There are 4 ways to turn a row about zero (a turn may also mirror it). The second row of each pair is the first, turned, with some noise. The first 36 pairs use one turn. New pairs use 3 turns, one after the other, and a turn may come again.
Some pairs, each with its turns in order after it:
3,27,-20,-20,-11,26,9,25
28,3,29,-11,-14,-31,-2,-15 => T

-13,-26,-26,-25,3,-4,0,-11
-13,0,3,-19,22,10,9,32 => X

27,-14,29,-1,13,-8,13,26
21,15,19,29,-13,-14,-16,20 => G

-6,-21,-28,3,11,16,-8,8
7,31,5,-4,7,-4,-8,-24 => S

24,-18,19,2,-14,-25,17,-26
-1,12,14,1,-45,5,5,24 => X

-5,29,1,-19,26,6,-1,19
4,10,41,-9,-12,9,8,-14 => T

10,-6,2,-17,-1,-3,3,-7
2,1,-8,-1,-8,7,-14,-10 => T

29,20,4,23,-12,-7,-8,13
36,6,-4,15,-17,1,-2,-18 => X

17,20,13,11,0,-28,-28,21
-14,-31,15,-38,5,9,5,3 => S

-4,2,-21,19,-19,-11,4,26
22,0,2,19,0,-18,11,24 => T

-14,29,10,20,-3,-6,24,-16
8,8,-13,-15,-3,7,-28,-31 => G

-1,18,25,19,-26,-17,1,-26
13,-21,-18,-10,40,17,7,2 => T

3,-29,-13,27,-1,20,-21,-3
20,23,8,-14,16,-27,12,-16 => S

-18,9,6,25,-3,-15,-13,22
-3,-1,-1,-28,-5,16,27,-7 => S

-26,6,20,-17,-6,15,13,-8
-13,2,1,10,30,-5,-14,-22 => G

-18,-9,-14,-4,-10,2,9,9
-5,25,-15,2,4,11,2,-1 => S

-18,-17,-27,-14,-4,7,25,-1
1,12,-12,24,-13,-25,6,-24 => T

3,0,-23,-23,20,-3,22,-12
-3,12,9,24,-8,0,-16,-31 => T

3,-10,14,29,4,8,17,16
-14,-31,5,8,-6,-7,13,13 => T

-17,18,-1,-6,-24,24,13,-11
-12,3,5,21,12,0,-36,6 => X

18,21,28,14,25,26,-25,6
15,-16,3,-14,-10,-23,-15,-45 => X

13,-20,22,19,-6,11,-4,26
29,17,27,8,7,0,7,16 => G

-10,22,15,-12,-27,-21,-4,-16
-8,20,29,17,-6,25,-8,-7 => X

8,-22,-4,14,-7,-16,19,-8
12,-3,17,-4,-23,-10,6,-18 => G

-22,22,22,25,2,-8,10,10
-13,3,0,35,-5,-10,9,-28 => X

-19,-9,5,12,14,-18,-16,0
10,4,2,-28,-22,5,4,-4 => S

26,-27,5,18,-16,24,-4,-18
-6,26,37,-8,-7,10,24,-2 => G

28,19,7,10,11,2,22,-20
-11,22,3,0,-29,16,-24,-9 => G

-13,4,24,-26,-6,9,-25,-28
-18,-8,41,-15,2,11,-20,-9 => X

-25,21,-4,23,-22,27,-8,-7
4,8,-6,-23,30,29,6,-18 => G

5,-12,18,22,3,2,6,-23
12,-4,2,3,-16,-28,16,8 => S

15,13,7,10,12,9,-23,2
10,-20,21,-7,7,-3,4,-14 => S

0,-14,0,26,24,3,8,-19
-36,-10,-1,17,12,1,-3,2 => T

-14,-9,-19,17,0,-7,20,19
-23,26,-10,-4,-6,4,14,-13 => S

-24,-15,27,-5,7,-19,17,10
16,-9,8,10,12,-34,-20,-10 => G

-18,0,-13,15,-21,10,20,28
-3,-7,-31,34,14,6,-3,7 => X

New pairs. What belongs after each?
21,-8,-28,-9,17,6,13,-14
10,-26,3,-31,5,-1,-16,7 => X T T

-26,-19,-22,-6,7,11,-28,-2
-27,7,-15,7,33,8,5,16 => G X X

19,1,-17,-21,-12,13,-7,-3
-27,-2,-7,-16,1,4,-19,-8 => G G T

-12,16,-6,-28,-13,18,9,-5
-25,16,-2,1,4,9,-14,-24 => X T X

21,21,28,25,29,-26,-21,-19
-6,-21,1,-5,-13,38,48,-11 => S T G

-23,-15,14,-20,25,3,-27,17
0,-5,-8,33,-1,-18,-4,-40 => G X T

6,13,-22,24,-15,-5,-5,27
-18,7,-5,-28,4,2,-15,-28 => S T G

12,18,23,17,-19,-9,-15,26
-37,11,-20,7,7,14,19,-5 => G S T

9,-26,-12,14,12,27,7,5
-5,11,-38,-8,10,-4,-18,7 => X X X

-13,8,17,-10,-14,0,18,15
16,1,29,11,4,-14,6,-1 => S G S

7,24,-5,-20,-23,-28,-11,9
26,-3,18,-25,14,8,-13,24 => T T S

24,-7,-2,12,21,-12,1,27
-4,-5,-2,6,-1,-22,-10,-38 => S T T

25,-6,-3,-18,-11,-6,-28,7
-21,-4,19,-1,6,-8,-15,28 => T S G

4,4,-11,-15,24,26,-8,14
19,20,9,7,-13,21,-18,-3 => S T S

-27,-12,-23,-7,-21,12,-1,-23
-13,-3,43,-22,6,5,-1,0 => X G S

-12,24,7,28,-1,17,15,-10
-23,-9,-6,-8,0,11,-28,22 => G S T

1,-4,0,-6,-6,27,-7,28
-8,8,8,10,-21,23,19,4 => T T G

-5,-17,-28,0,-14,-14,21,-23
-40,-21,-4,-10,3,3,16,-2 => S S G

20,29,21,-26,0,1,-24,28
-14,-14,22,-11,-13,38,28,16 => S G T

12,-14,28,-11,-4,0,-21,-26
-19,-21,-2,-2,-36,-3,11,-13 => X G S

26,-11,27,13,-2,0,-26,11
2,10,16,-12,36,17,9,14 => X X S

13,-3,6,-28,24,3,20,-19
-21,7,10,22,-10,8,-29,15 => S S S

22,15,-18,4,-14,-14,29,23
-25,-32,0,11,18,13,12,22 => T G S

29,-18,-12,-19,-9,15,1,15
37,7,-1,-17,12,14,-8,13 => X T T

10,-24,12,25,-14,-22,-16,11
29,-19,-17,13,11,24,8,8 => X X X

-29,-12,13,-14,3,-9,-21,0
-24,7,-5,-2,2,9,25,22 => S X G

16,2,20,-24,-5,29,22,-16
5,7,31,6,4,31,10,26 => T X S

16,-10,10,24,18,-17,1,1
15,7,11,-2,-22,-23,11,10 => S S T

8,-4,2,4,16,-16,9,19
-2,8,9,5,-18,18,7,-13 => G S T

-7,-22,13,11,20,-11,-25,4
11,-7,12,13,11,-8,-1,37 => X T X

-12,22,-19,-21,11,4,28,14
16,-4,13,8,14,30,-28,-15 => G S T

-21,9,-1,-21,28,18,-3,5
21,-9,-18,10,21,10,-13,-21 => G T G

-23,-21,2,16,13,-11,22,25
25,-14,-29,-10,-22,-9,-11,-11 => G X T

-16,14,-20,-12,26,-25,14,27
-33,15,18,10,1,5,9,-35 => S G T

7,-29,26,12,-15,1,9,-21
-1,-35,-4,-6,-11,-12,-14,26 => S T T

17,8,-1,28,14,-10,6,22
18,-6,-27,-10,12,-22,-8,-13 => X G T

-28,-8,-16,14,5,-21,24,-28
-6,0,-37,8,-16,-19,20,-24 => X X S

8,-8,-7,25,17,-25,-16,-14
2,-14,-6,13,25,-16,-11,-24 => S T S

0,9,-22,9,21,0,-14,13
17,-5,-23,5,-7,-21,9,-1 => T X S

-6,-18,28,-11,-28,11,24,-4
5,17,-28,16,-13,-12,13,29 => T G S

0,3,19,25,7,-29,-1,-2
-20,24,-4,17,4,21,-2,4 => G X G

-6,-11,4,2,29,7,-3,-7
4,-6,-9,-30,7,0,-2,7 => S T X

-14,3,21,24,26,-23,4,10
9,-39,12,7,21,-8,14,-8 => T S T

-7,13,-1,4,-11,-5,17,-5
-14,9,-5,-4,5,-6,12,11 => T T T

-14,-23,7,18,-24,2,-15,18
6,25,18,0,33,2,-8,-7 => S X X

